The first 6 rows are patterns. Each new row is the sum of 2 different patterns, raised or lowered, with some noise. Before adding, each is slid sideways (what falls off one end comes back at the other) and multiplied by a number that may be negative. Names go in the order of the patterns.
Known rows, each followed by the names of its patterns:
-1,-3,22,3,-28,19,1,-1,-5,-8,-5,-12,-2,-4,21,-10,0,-1,-20,23,-5,-8,15,17,7,9,2,1,17,4,10,16,-4,-9,5,-10,18,2,-1,-9,-10,-3,1,1,1,13,-16,32 => K786
-6,-14,-31,-3,-27,-10,10,-4,6,1,7,7,17,5,0,6,-2,-14,-4,-9,-33,4,-8,-2,-15,7,7,-1,8,5,-1,7,2,-24,6,18,25,-6,-5,-8,-13,-2,-4,4,8,24,8,14 => K863
31,5,-5,-24,-17,22,19,-14,2,-8,0,0,12,-27,-18,-10,29,4,11,-7,-3,-8,1,-1,9,-6,-8,-12,-18,1,17,-3,19,0,29,-21,0,-4,13,9,-8,7,8,-5,1,-4,23,1 => K336
-6,-4,12,-6,-6,-19,6,-5,3,7,-2,-8,-15,0,-21,-17,10,22,8,2,-3,3,1,-4,-14,16,26,-19,-5,-2,-11,10,-2,11,-10,7,25,-14,7,-10,11,6,-8,-31,14,3,-7,-12 => K808
15,14,9,-7,-15,-13,8,10,8,-7,1,-10,4,-15,-13,-1,-13,28,15,20,-7,-6,17,0,-16,-9,-5,25,0,3,-7,13,-7,10,12,1,-18,12,16,17,-5,3,-14,11,6,-31,11,15 => K472
12,-12,5,30,20,-15,-3,3,3,8,-26,-2,-11,-17,13,-3,6,5,-14,17,8,13,-4,-5,-22,-7,-15,-3,15,-2,2,-14,9,3,26,-7,-3,8,9,-7,-9,19,-13,5,-16,-7,-5,2 => K991

New rows, each followed by the names of its patterns:
3,16,12,6,-8,-11,-21,-9,-10,-8,6,-11,-11,-14,16,-1,33,-8,12,-8,7,-11,-2,21,-18,6,-12,-12,-6,-3,22,-11,21,28,13,-29,-14,14,12,-4,-24,-8,-12,-17,16,-21,-8,-4 => K336 K991
-20,-11,0,-4,18,-13,-15,-2,10,-1,8,-6,8,15,-1,12,-15,-17,-23,3,-5,-6,-3,7,-3,-6,-23,-3,-5,1,-6,-8,7,-13,-7,21,-11,-31,-6,0,-7,4,-16,-11,11,-12,-18,-2 => K786 K472
3,-1,6,-27,21,-9,1,25,21,-19,30,7,-7,-1,-9,-4,-14,-5,-13,14,-7,-4,1,-7,21,2,13,9,18,7,16,-3,-3,14,0,5,13,-8,-8,18,-12,4,-12,2,-4,-3,5,3 => K786 K863
16,17,24,15,15,15,24,26,20,30,19,33,25,16,4,22,18,24,26,23,16,12,17,23,30,22,20,27,19,31,24,7,21,19,28,28,15,22,35,27,28,17,20,17,26,12,31,19 => K786 K472
-7,17,10,22,9,34,-11,10,11,22,14,1,11,6,-1,2,-16,31,4,34,3,5,-13,-11,32,28,-8,12,0,-7,9,28,-7,-15,-7,30,4,16,-3,5,3,20,9,22,-2,-10,-23,-13 => K863 K336
4,39,27,41,0,5,25,17,2,17,13,46,16,11,9,26,16,20,26,4,1,28,26,26,14,22,-7,31,18,-8,29,32,29,23,29,6,-14,-7,30,25,21,7,12,18,20,5,10,8 => K472 K991
-33,12,4,6,6,11,-2,12,-4,6,-11,20,-1,20,23,6,9,-26,-2,-27,-4,22,17,15,21,10,15,-9,4,-7,29,25,-6,-3,-3,-4,30,-3,7,-13,18,30,3,7,-6,39,6,-10 => K808 K472
-12,-1,-24,-21,-26,-12,-20,-25,-25,-3,-12,-27,-12,-15,-10,-9,-9,-17,-30,-5,-14,-28,-31,-7,-20,-14,-17,-33,3,-10,-5,-2,-21,-18,-25,-25,-6,-24,-18,-27,-14,-18,-2,-18,-12,-15,-31,-5 => K472 K991
9,-1,-7,28,16,-13,-5,8,1,29,10,24,1,2,28,-5,22,-7,13,-5,5,-15,12,4,7,3,-11,11,12,12,6,-4,11,-5,16,8,-15,-12,4,8,-12,-8,9,40,13,15,15,1 => K808 K991
-12,-24,0,2,-8,13,-1,26,-23,-5,-10,7,-3,-5,-14,3,-9,-14,-10,29,-12,23,0,-7,-23,-18,21,13,-16,-12,-7,-5,-4,15,-41,-19,-10,15,-9,2,-16,-9,-13,-12,-8,-1,-17,-11 => K786 K336
-7,-14,8,0,2,-13,26,18,35,-3,-2,7,14,-10,3,9,27,2,-2,2,1,-11,24,37,15,-6,16,25,23,0,-1,10,39,-2,-21,16,12,29,19,24,-5,1,18,4,23,7,11,14 => K808 K472
-31,-41,-37,-11,-34,-25,-32,-16,-18,0,-26,-23,-10,-13,-29,-28,-7,-39,-20,-40,-40,-26,-23,-13,-38,-16,6,-6,-33,-23,-20,-18,-15,-54,-22,-26,-29,-14,-26,-21,-22,-36,-9,-15,-9,-18,-24,-38 => K863 K991
-40,-35,2,7,-28,-6,-25,-15,-2,-6,-44,-36,-28,12,-6,4,-14,-20,-24,-16,-11,-5,-14,-22,-19,-25,-12,8,-26,0,-20,17,-31,-19,-17,5,-1,-19,-16,-6,-19,-9,-22,12,-15,12,-8,-11 => K336 K472
-36,-25,-25,-41,-32,5,-29,-42,-48,-21,-10,-15,-8,-15,-24,-27,-33,-49,-27,-43,-20,-15,8,-19,10,-11,-29,-18,-35,-23,-32,-25,-43,-29,-32,-27,-20,-13,-23,-12,11,-34,-12,-23,-3,-28,-29,-23 => K863 K991
-4,-12,14,10,8,10,2,-1,4,5,-2,4,4,7,8,-3,11,5,3,-6,-11,8,15,-6,1,9,-13,26,1,5,11,7,-2,6,6,-3,5,0,-5,-19,8,1,12,-10,-1,0,-5,14 => K786 K808
-2,-11,-39,11,-21,-45,10,1,-3,-12,0,0,7,3,6,7,-6,-14,-25,-12,26,15,-13,-21,-25,-22,-8,-11,-3,11,-2,31,4,-16,1,-32,-37,-13,-16,0,-16,-10,-12,-13,-4,3,17,-19 => K786 K863
-22,-25,-9,-7,-11,-13,-8,-15,-12,-10,-5,-17,-11,-22,-20,-9,-8,-6,-12,-12,-24,-13,-15,-8,-7,-7,-3,-13,-2,-17,-31,-34,-8,-23,-18,-9,-18,1,-11,-5,-3,-11,-10,-15,-12,-8,-26,-18 => K863 K991
0,27,-2,33,10,-4,2,0,25,-5,0,-13,13,12,-13,-1,-4,12,-8,32,12,10,3,20,4,1,18,3,-27,5,31,15,-12,2,-6,35,11,21,22,-4,4,5,6,27,2,-1,-14,13 => K336 K991
19,20,13,21,18,17,17,12,8,15,13,19,9,13,15,21,18,13,29,26,15,11,13,21,12,17,10,14,27,25,3,12,29,13,10,-11,16,12,10,28,15,20,15,4,11,14,14,16 => K863 K991
13,10,-7,7,-2,10,15,2,13,7,13,-1,-4,12,19,22,-5,5,12,3,14,19,4,-2,15,21,14,3,3,2,28,6,6,4,4,2,16,22,22,14,5,-2,15,2,16,-5,27,17 => K336 K472
-20,-1,-8,5,0,-12,-11,11,-2,6,-2,-9,-9,9,10,-2,-19,-15,-6,1,-5,-3,-1,0,-15,3,-1,8,8,-2,-12,-7,-9,-6,-28,0,2,-1,-11,-9,-3,2,-7,2,2,-6,-14,-6 => K336 K991
-26,-19,-1,-10,6,-13,-3,-21,-10,-36,-26,-20,-25,21,0,6,-25,-12,5,4,-28,-20,-11,15,-14,-14,-7,-7,-13,-11,-5,-13,-25,6,-4,6,0,2,-31,-3,-5,-35,3,-13,1,-5,-13,-10 => K472 K991
21,13,37,40,31,15,20,28,38,28,39,9,18,9,33,34,23,35,35,21,30,0,25,8,43,19,32,12,13,30,32,14,19,15,31,10,33,2,20,47,33,26,4,7,29,29,39,33 => K336 K472
1,-11,27,35,17,15,23,6,6,12,18,17,9,27,-23,23,6,12,7,12,-4,4,25,2,17,13,13,18,-4,17,-8,-11,-10,27,19,8,3,-7,36,-3,9,35,17,20,7,4,27,-4 => K808 K991
-20,-4,-1,4,4,-21,-6,-37,-2,-3,1,1,-15,-19,7,-7,-2,10,-3,-8,29,5,6,-32,-10,-6,-6,-5,-4,-2,0,0,5,12,9,4,-3,-20,6,-25,-6,-43,19,-2,-4,-20,-8,8 => K336 K991
-9,17,-8,-6,-18,-4,18,-27,10,18,-5,6,-4,-15,-7,-28,-6,-9,4,-8,11,-8,8,-14,-26,-5,-17,25,-2,6,-30,-5,9,-12,-24,-6,-4,-3,3,-9,1,8,-7,0,-6,4,-23,-20 => K472 K991
-30,7,-16,-11,-2,-4,-6,-11,-24,-18,-10,-35,-6,-9,-21,-33,-8,-19,-3,-9,-14,-24,-19,-17,-32,-11,-3,10,-32,5,-22,-27,-1,-17,-34,3,1,-11,-11,-26,-29,-46,-20,-37,-7,-17,-19,-12 => K786 K863
-25,6,-6,6,-13,15,13,-1,14,-20,-13,-12,5,-10,-11,9,24,2,1,-25,-7,-5,2,-9,8,5,-6,6,10,-19,-30,-16,-11,-9,15,-12,-2,24,-6,-9,-4,-9,-9,8,9,2,-10,-13 => K863 K472
4,24,1,-14,4,15,-5,-14,-8,13,0,-3,-42,-6,-4,-1,-12,18,-8,-6,28,12,-7,-16,-4,-4,-12,13,-20,-13,29,-20,-19,6,-21,-28,-18,19,16,-1,1,-9,9,-6,1,-28,5,-2 => K863 K472
0,-22,-1,-13,2,2,-7,-20,-14,-1,-9,-40,-29,8,7,-17,-13,-14,21,-4,3,2,-18,-4,-6,-16,7,-26,-18,-20,-2,2,12,7,12,-9,-32,-9,-11,6,-18,-12,-30,3,-12,-27,-9,0 => K808 K991
-14,-5,-21,-18,-1,-11,-2,-5,-19,-15,-4,-32,1,-13,-16,-22,-36,-20,-19,-21,-11,-4,-30,17,-22,-14,8,-8,-45,1,-23,-20,-26,-25,-16,-29,-18,-26,8,-25,-7,-20,-37,10,-19,-27,-5,7 => K786 K991
-37,-12,-4,4,12,-21,-12,-2,-3,14,-13,-1,-19,19,10,-4,-44,0,-12,-5,-10,-4,-8,3,-15,-5,-11,7,3,-4,-13,-6,-23,-15,-25,-4,-16,3,-1,-7,1,-12,-9,-1,-9,-11,-11,9 => K336 K808
-52,-23,-8,3,-37,-27,-19,-28,-34,-30,-21,-17,1,-30,-14,-36,-47,-48,-30,-47,-33,-23,-21,-16,-19,-20,-21,-21,-25,-33,-21,-21,-40,-28,-41,-52,-20,-20,-31,-41,-15,-14,-30,-23,-12,-32,-16,-31 => K863 K991
-12,4,-7,12,7,-17,-20,-9,-19,-1,4,0,-8,-9,14,-9,15,-14,-1,4,-3,-25,-2,9,-15,-8,-17,-11,-1,-6,0,-21,3,12,9,-10,-7,-6,-11,2,-31,-14,-5,-3,7,-4,-2,1 => K808 K991
-7,-11,-12,-37,-38,-34,-26,-50,-75,-9,-16,-20,-21,-30,-16,-44,-35,-10,-33,-21,-42,-35,-29,-41,-51,-54,-29,-40,12,-12,-1,-35,-49,-14,-33,-34,-45,-38,-30,-26,-26,-44,-27,-31,-16,-36,-21,-52 => K472 K991
-1,-36,-16,-20,-17,-15,9,-47,-32,-28,16,-19,-13,-25,-26,-29,-18,-25,-12,-12,-31,-41,-49,-16,-1,-17,5,-18,10,-42,-23,-36,-12,-18,-24,-5,5,-22,-5,-18,-4,-16,6,-15,-27,-46,-44,-1 => K863 K336
-8,-20,-11,-10,-13,-20,14,-26,4,-16,-17,-6,-30,-12,-37,-2,21,-6,-25,-2,-3,-5,-22,-36,-15,-16,-37,5,-21,-16,-7,-10,-5,-17,-11,-11,-18,-22,-26,-29,9,-6,-25,-21,-34,-11,-4,24 => K472 K991
18,17,35,14,20,-4,3,-10,17,3,-1,1,7,-4,9,-12,33,22,16,-4,5,14,-9,-2,7,-19,16,-19,5,-32,9,18,29,30,-7,-10,27,8,-4,13,23,18,28,21,11,-29,2,-5 => K863 K336
-36,-10,-17,-30,-9,14,-19,-10,-12,-7,-6,-9,-8,-4,1,-31,-6,-12,-14,5,-26,-4,-8,-17,-12,-20,-14,-16,-7,-18,-16,-28,-16,-7,-8,-18,-7,-24,-8,-12,-7,-12,-7,-13,-10,-9,-20,-4 => K786 K808
15,24,24,16,42,25,28,36,14,10,21,27,43,7,14,8,17,23,34,29,35,36,16,30,18,24,-1,17,-10,20,29,13,19,27,31,13,38,20,32,29,24,13,12,24,1,5,5,30 => K863 K991
-8,-1,-3,-10,-23,-10,-13,-10,-11,-9,-14,-6,-16,-11,-22,-12,-12,-13,2,-5,-6,-18,-13,-12,-16,-12,-5,-9,-1,-11,-8,-12,-6,-17,-1,3,-16,-17,-6,-9,-1,-12,-5,-17,-4,1,-25,-4 => K808 K472
